There are 4 ways to turn a row about zero (a turn may also mirror it). The second row of each pair is the first, turned, with some noise. The first 36 pairs use one turn. New pairs use 3 turns, one after the other, and a turn may come again.
(in the rows, 128 means zero)
Some pairs, each with its turns in order after it:
[129 130 139 151 154 137  86 135]
[134 105 139 121  94 148 102 121] -> k599

[106  92 115  95 117 119 122 142]
[126  98 111  94 126 106 101 110] -> k402

[110 110 140 146 104 165 105  90]
[126 114 129 119 101 174  89 133] -> k127

[159 132 157 155 102 160 122 103]
[ 88 113 166 117 130 163 135 110] -> k146

[ 90 135 141 150 121 139 130 112]
[148 132 127 173 112 144 131 123] -> k599

[169 161 129 154 128  65 116 125]
[ 91 167 123 122 164 161 175 110] -> k402

[149  88  97  67 126 164 170 124]
[124 160  82  79 132  95 188 120] -> k599

[ 57 169 123 101 177 126 131 126]
[161 107 171 137 124 180 187 116] -> k599

[101 135 148 119 130 168 166 165]
[164 154 147 123  91  96 106 145] -> k402

[138 106 108  93 150 157  90 164]
[148 146 161  88 167 110  99 152] -> k127

[126  81  33  84 124  94  76  83]
[ 67  44  96 131 146 160  91  59] -> k402

[131 163 155 116 157  85 161 133]
[143 136 107 168 114  80 164 130] -> k127

[ 91 147 138 124 121 157 157  77]
[122 120  90 106 142 155 176  98] -> k146

[153 100 134 133 148  85 114 130]
[142 134 138 147 121 153  92 165] -> k146

[119 153 106 115  62 147 118 116]
[123 108  98 130 163 184 124 144] -> k127

[137 139 133  58 121  72 145  93]
[ 47 114 153 103 133  88 152 104] -> k402

[171 142 162 126 185 160 149 141]
[170 140 145 166 109  95 185 123] -> k402

[ 84 144  98 146 111  90 114 160]
[106 166  88 100 126 148  90 112] -> k402

[137 131 113 122 177 152 137 117]
[132 140 137 100  94 141 155 146] -> k599

[199 142 150 160 131  99 165 147]
[ 95 133 157 193  73 149 130 138] -> k146

[157 141 185  79 110 176 114  84]
[173 146  52  97 151 171 111 135] -> k599

[ 99 137 107 141 182 133 149 187]
[118 201 166 133 138 107 155 140] -> k127

[138 164 102 104 142 143 141 160]
[131 149 142 131  78 129 136  97] -> k402

[149 156  74 132 117  67 135 121]
[ 98 117  80  99 151 107 189 120] -> k127

[156 165 122 127 138 140 116  73]
[119  70 116 110 104 156 144 129] -> k146

[121 103 122 129 107 149  76 144]
[137 101 112 121 108 106 101  83] -> k599

[ 79  97 127 157 118 145 107 119]
[127 156 141 106  99 178 107 117] -> k127

[119 127 107 143 140 109 103 114]
[150 121 130 103 117 142 118 149] -> k146

[123 184 101 141 181 124 190 165]
[144 136 102 167  81  87 199 158] -> k146

[123 144 129 121 153  98 162 164]
[125 176 130 123 122 100 131  97] -> k402

[153 165 139 141 159 108 136 188]
[132 133 171 144 140  89 182 144] -> k127

[139 160  88  76  84 123 120 118]
[176 112 124 105 175  86 144 138] -> k599

[156 175 124 110 138 183 113 179]
[170 164 164  72 123 129 107 100] -> k599

[149 124 127  88 113 153 179 128]
[121 108 119 179 149 112 145  86] -> k146

[133 190 146 121 150  90 123 138]
[104 125  83 127  74 118 123 153] -> k146

[111  89 127  49  95 143 144 151]
[175 154 110 133 189 132  81  99] -> k127

New pairs, each followed by its turns in order:
[147  91 136  94 124 122 182 136]
[162 114 147 127  80 103 118  98] -> k402 k146 k599

[122 108 116 100 134 163 110 136]
[140 107 113 148 137 129 161 154] -> k402 k146 k402

[167 135  67 151  99  47  72 126]
[191  61 135  96 141 128  58 170] -> k146 k599 k146

[ 61 118 154 166 107 127  87 143]
[154 126 159 172 128 125  55 152] -> k599 k146 k127

[158 130 106 131  91 160 190 171]
[105 159 199 119 123 161 163 149] -> k146 k599 k127

[147 105 111 133 104 119 169  97]
[123  97 135 138  76 118 116 110] -> k127 k402 k599

[164 129 110 196  91 169  47 160]
[169  54  68  84 112 134  96  71] -> k599 k146 k599

[132  79 172 134 100 126  84 150]
[125 136 166 151 147  58 143 120] -> k146 k402 k599

[140 100  78 130  88 156 154 155]
[124 123 168 130 162 130  64 143] -> k402 k127 k146

[ 97 104 121 138 141 122 143 143]
[144 141 115 129 162 115 126 104] -> k402 k127 k127

[139 138  65 120 128  76 125 112]
[ 68 134 122 145 131 108 156  88] -> k599 k402 k402

[132 125  88  78 151 127 153 186]
[120 136  66 162 132 117 107  71] -> k146 k127 k127

[ 79 115 101 102 135 203 120 154]
[ 98  97 150 148 180 120 174  72] -> k127 k146 k599

[ 87 124 116 148 128 174 141 152]
[127 140 129 168 185 119 122 137] -> k402 k127 k146

[ 84 106 124  85 132 118 112 128]
[ 92 103 116 130 105 165 101 140] -> k599 k402 k599

[121 112 142  72  85  98 119 120]
[160 142  79  82 129 123 138 104] -> k402 k402 k127

[102 148 107 111  67 129 169 137]
[158 143  87 150 131  92  98 172] -> k146 k402 k402

[ 91 206 101  75  73 105  71 160]
[ 47 163 171  93  70  77 160 168] -> k127 k599 k402

[115  96 153  72 131 154 152 183]
[149  87 180 150 111  77 122 106] -> k599 k127 k599

[ 75 118  98 104 128  93 109 183]
[ 64 101 177 132 108 170 128 124] -> k599 k402 k599

[151 165 129 167  95 127 185  93]
[149 172  71 112 124  86 158 114] -> k402 k146 k146

[123 119 130 125 114 103 155 107]
[146 111 124 137 116 119 156 105] -> k127 k127 k599

[124 115 117 137  96 149 177  90]
[122 182 104 141  93 129 161 131] -> k146 k146 k599

[131  70 122 137 151 113 126 187]
[144 115 142 180 137 115 148  67] -> k146 k127 k127

[172 109  85 133 147 173 102 105]
[133 136 178 134  78 173 108 115] -> k146 k146 k599

[152 151  85 123 107 114 109 149]
[ 87 162 113 135 129 147 151 131] -> k127 k127 k402

[134 132 168 187 113 152 160  98]
[174  97 166 125 134 151 173 122] -> k146 k402 k127

[149 147 141  91 200  72  96 168]
[118 119  21 136 122 159 154 123] -> k127 k402 k146

[119 133 120 183 101 135 131 106]
[145 104 148 134  84 152 145 114] -> k127 k599 k146

[154 110  96 131 127 134 102 187]
[163 113 134 122 170  96 118 168] -> k402 k402 k402

[137 128  89 194 183 106 132 140]
[129 108  96 209 149 161 134 149] -> k599 k599 k402

[134 121 160 104 147 139  35 136]
[134 112 117 147 181  91 200  93] -> k127 k127 k402

[116 148 110 177 159 144 152 109]
[117 164 111 159 143 139 132  81] -> k402 k127 k599

[ 97 156 120 155 142 176  87 101]
[152 158 139 175 101 122  81 149] -> k402 k127 k127

[118 115 131 145 155 127 129 123]
[115 134 154 122 134 135 148 138] -> k146 k402 k402

[138 122 120 145 154 113 112 117]
[ 92 110 123 136 116 130 138 132] -> k146 k599 k402

[ 96 160 115  79 160 108 131 142]
[ 92 129 167 156 102 145 124 172] -> k127 k402 k402

[106 159  90 195  91 138 113  61]
[ 92  83 174 113 144 181 156 181] -> k402 k599 k402

[118 157 106 138 136  76  96 135]
[118 134 128 132 143 108 151  65] -> k599 k402 k402

[ 67 118 143 126 162 167 153 145]
[ 96 192 134 140 121 113 121  82] -> k127 k127 k599

